The rows of a group lie close to one hidden flat surface of 6 dimensions, which passes through zero. Surfaces can cross.
In the rows, 128 means zero.
Some rows, each with its group after it:
[136 128 144 140 106 111 133 123 133 147 107 117 145 138 121 103 124  92] | q_831
[137 130 103 144 141 158 121 140 126  95 141 103 110 130 128 106 148 122] | q_996
[146  78  69 144 130 101 128 120 119 112 106 137 134 119 103  60 135 110] | q_831
[116 123 127 158 120 167 117 145 121 124 132 112 107 134 152 107 148 115] | q_996
[141  99 146 126 145 144 123 118 152 136 128 123 128 123 150 114 129 135] | q_220
[124 122  99 114 140 120 122 125 126 113 135 147 124 112 110 137 134 152] | q_831
[104  99 166 128 146 187 101 135 153 159 146 136  96 114 184 150 144 158] | q_831
[156 131  97 140 125 100 130 113  92 163 129 152 152 139 112 113 147  89] | q_831
[116 137 156 112 110 108 145 130 148 124 105 114 138 129 111 134  99 132] | q_220
[139 115 196 156 107 154 160 146 159 107  78  55 122 162 176  79  77 102] | q_996
[150 130 147 118 149 133 134 123 126 136 136 130 128 140 145 147 110 136] | q_642
[105 126 143 119 130 147 112 127 166 126 136 116 121  99 127 135 142 149] | q_996
[131 124 152 133 122 137 136 134 153 114 108  96 127 131 135 112 112 123] | q_220
[141 148 186  63 172 131 115 102 162 171 170 153 140 100 140 228 125 181] | q_220
[128 124 156 152 129 168 130 145 128 129 124  98 108 148 171 118 120 117] | q_831
[138 109 208 112 117 120 143 119 153 181 109 139 142 147 177 156  85 129] | q_996
[ 68 130 139 147  97 159 107 147 145 139 134 119 108 107 142 128 157 129] | q_996
[ 82 155 179 104 110 130 119 139 145 158 132 143 123 118 131 181 117 159] | q_220
[163 168 140 166 140 163 143 146 113  83 125  60 117 165 157 112 124  91] | q_220
[106 160 137 115  99 109 109 113 172 140 144 137 156  85 104 156 172 126] | q_642
[161 188 160 126 140 134 160 141 124  69 120  51 126 171 134 154  88 123] | q_996
[110  88 194 101 147 166 116 125 173 160 127 127 106 119 169 144 107 168] | q_642
[113 110 105 130 111 118 121 127 143 119 115 128 135 109  97  97 134 128] | q_642
[ 81 151 146 135  91 134 132 154 105 146 125 136 118 146 142 149 119 128] | q_220
[135 126 131 141 115 125 123 115 161 133 126 121 149 108 135 112 155 105] | q_642
[102 133 117 127 122 133 124 144 113 123 134 132 113 133 118 131 124 140] | q_642
[139 138 160 115 134 121 128 114 147 135 132 123 138 122 132 153 126 134] | q_642
[129 131 116 137 110 108 125 121 118 164 130 150 146 122 115 123 153 105] | q_831

New rows, each followed by its group:
[147 113 138 120 143 125 113 101 158 157 145 149 152  99 144 139 161 121] | q_642
[164 131 151 155 118 132 124 104 170 138 134 117 160 110 164 117 172  84] | q_642
[173 162 175 120 146 143 151 122 174  83 118  55 141 135 135 133 110 120] | q_220
[ 83  40 134 151 100 140 118 146  86 209 107 208  89 156 190  98  97 133] | q_220
[157 163 100 182  97 119 137 125 119 105 128 103 159 136 134  96 173  53] | q_642
[ 86 140 124 122 104 123 111 128 157 123 131 126 132  93  99 130 157 140] | q_220
[202 147 137  87 225 159 105  83 147 141 203 135 140 102 151 201 179 162] | q_220
[143 132 227 104 110 114 151 120 204 145  85  78 158 128 134 133  76 124] | q_831
[192  84  91 124 173 109 123  95  98 176 142 184 143 135 137 117 141 109] | q_831
[194 131 156 119 156 121 136  95 151 149 143 129 163 124 163 150 140 109] | q_642
[141 108 155 118 115  96 164 127 130 119  84 116 140 152 130 114  66 127] | q_220
[ 94 164  82  97 118  85 125 134  93 118 142 164 126 118  59 164 132 157] | q_642
[165 165 141 122 156 124 145 120  98 126 148 129 137 158 146 167 119 119] | q_642
[152 139 133 156 108 116 128 117 100 191 133 140 149 148 141 116 147  75] | q_831
[176 107 149 191  86 124 166 135 117 141  61  65 146 184 155  25  96  29] | q_831
[191 215 101 126 149  91 167 130  80  58 135  78 153 174  92 156 108 101] | q_220
[151 115 108 132 147 124 143 132  87 112 119 129 113 160 126 109  97 126] | q_642
[120 159 169 114 118 124 132 129 136 140 129 118 142 131 129 159 122 131] | q_831
[170  64 149 114 138 100 148 103 158 150  90 141 154 128 139  94  91 125] | q_996
[157 106 124 149 128 122 145 124 140 110 101 103 135 139 134  80 110 104] | q_642
[ 89 130 115 131 103 122 122 137 111 138 128 147 123 125 118 127 132 130] | q_220
[193 123 136 130 141 106 151 107 108 150 115 130 154 157 143 120 109  93] | q_831
[ 92 117 183 139  95 147 142 157 122 149 104 126 108 157 170 129  87 126] | q_220
[ 81 116 143  91 125 119 102 119 141 185 154 189 131  89 117 179 145 171] | q_220
[ 88 128 206 120 105 156 131 143 182 130 104  82 115 126 149 138  99 147] | q_642
[ 90 117 126 154 108 163 127 162 113 117 111 107  88 148 140  89 115 129] | q_642
[142 106 119  74 150  78 152 111 139 107 100 138 146 122  70 125  73 169] | q_642
[147  96  67 175 150 161 106 128 103 121 147 134 110 125 143  76 178  99] | q_220
[164 131 178 120 131 121 151 113 165 118 108  91 152 135 146 129 101 116] | q_642
[ 88 141 111 123  95  97 131 144  94 139 119 158 129 133  98 138 121 134] | q_220
[126  80 104 131 135 125 121 125 130 132 119 142 115 121 123  96 129 132] | q_642
[ 99 137 132 129  83  94 115 114 144 181 119 143 164  97  93 123 161 101] | q_831
[203  81 136 125 138  83 186 120 103 110  65 113 143 186 136  78  38 106] | q_220
[161 121 154 110 155 132 134 113 144 134 133 124 135 130 146 144 117 140] | q_220
[101 126 220 117 139 192  99 124 228 143 140  74 121  85 169 152 150 155] | q_220
[137 138 109 123 131 108 111 103 134 148 161 165 158  96 116 150 181 120] | q_642
[ 78  58  64 135 109 124 106 130 179  77 102 132 115  70  79  51 143 155] | q_831
[ 86 147 164 139  68 118 155 160 135 105  88  85 129 153 121 106  81 111] | q_220
[ 85 139 143 129 106 138 122 140 133 143 136 135 116 122 131 146 134 140] | q_220
[ 94 173 147 142 105 149 120 148 114 142 147 120 117 143 144 153 149 117] | q_831
[120 196 247 106 124 150 160 155 114 143 124  95 117 190 194 220  62 141] | q_220
[145  89 156 118 131 114 145 122 130 147 104 141 129 144 151 123  77 136] | q_220
[163 110 126 131 146 118 127 107 108 175 136 158 142 135 141 125 138 110] | q_831
[206 169  62 126 184 123 125  98 120  71 167  99 150 117  90 130 173 110] | q_220
[141 103 161 144 120 148 130 120 171 134 106 102 134 122 158  99 126 114] | q_642
[142 139 104 121 150 121 122 126 101 119 144 138 127 134 117 140 137 133] | q_996
[148 142  95 141 134 119 144 130 120  70 118  90 132 142 100  97 122 116] | q_996
[147 165 141 114 114  90 161 126 138  91 101  93 156 137  93 132  98 118] | q_642
[ 84 129 155 137 117 167 110 148 106 174 148 152  98 138 176 161 134 140] | q_220
[147 165 166 100 171 143 119 113 110 169 176 156 129 135 167 218 136 147] | q_642
[128 120 114 126 129 128 132 127 145 101 114 106 130 120 107  97 125 129] | q_996
[215 105 110 134 152  99 139  82 140 134 132 141 171 120 145 102 152  89] | q_642
[ 86 145  66 155  84 116 126 151 130  71 104  95 121 107  62  66 155 107] | q_996
[165 120 116 119 141  98 138 111 116 136 124 142 146 134 114 124 119 122] | q_831
[133 145 165  95 158 131 123 114 149 140 150 133 134 116 127 189 127 163] | q_996
[148 123 105 148 128 127 138 128 127 100 115 105 130 134 120  86 131 105] | q_220
[148  54 166 105 177 162  97  94 179 192 148 168 125  93 180 141 146 157] | q_642
[145 106 171 105 150 136 136 116 167 127 119 113 131 124 146 135 102 154] | q_831
[ 86 147 160 123 108 157 102 132 217 111 128  69 135  69 106 117 164 141] | q_220
[114  97 143 117 137 141 115 119 167 134 127 133 125 107 137 125 131 152] | q_831
[154  92 169  75 164 112 127  93 201 130 123 125 147  89 111 140 113 171] | q_996
[199 112 122 138 162 124 140 105 118 134 138 133 144 143 164 120 132 105] | q_642
[134 137 141 149 115 143 130 126 145 131 128 109 138 125 151 119 142 102] | q_642
[150  92 156 138 121 121 145 122 123 159 106 138 132 154 165 105  98 104] | q_996
[107 161 143 137  98 117 122 128 157 123 127 115 152 108 117 134 156 111] | q_642
[117 143 142  85 164 149 104 119 193 100 152  96 124  79 103 166 146 183] | q_996
[169 137 108 118 146  98 135 107 118 128 142 149 150 124 114 143 141 116] | q_642
[ 82 157  89 166  93 139 132 167  80  98 117 108 104 155 106  99 132 110] | q_642
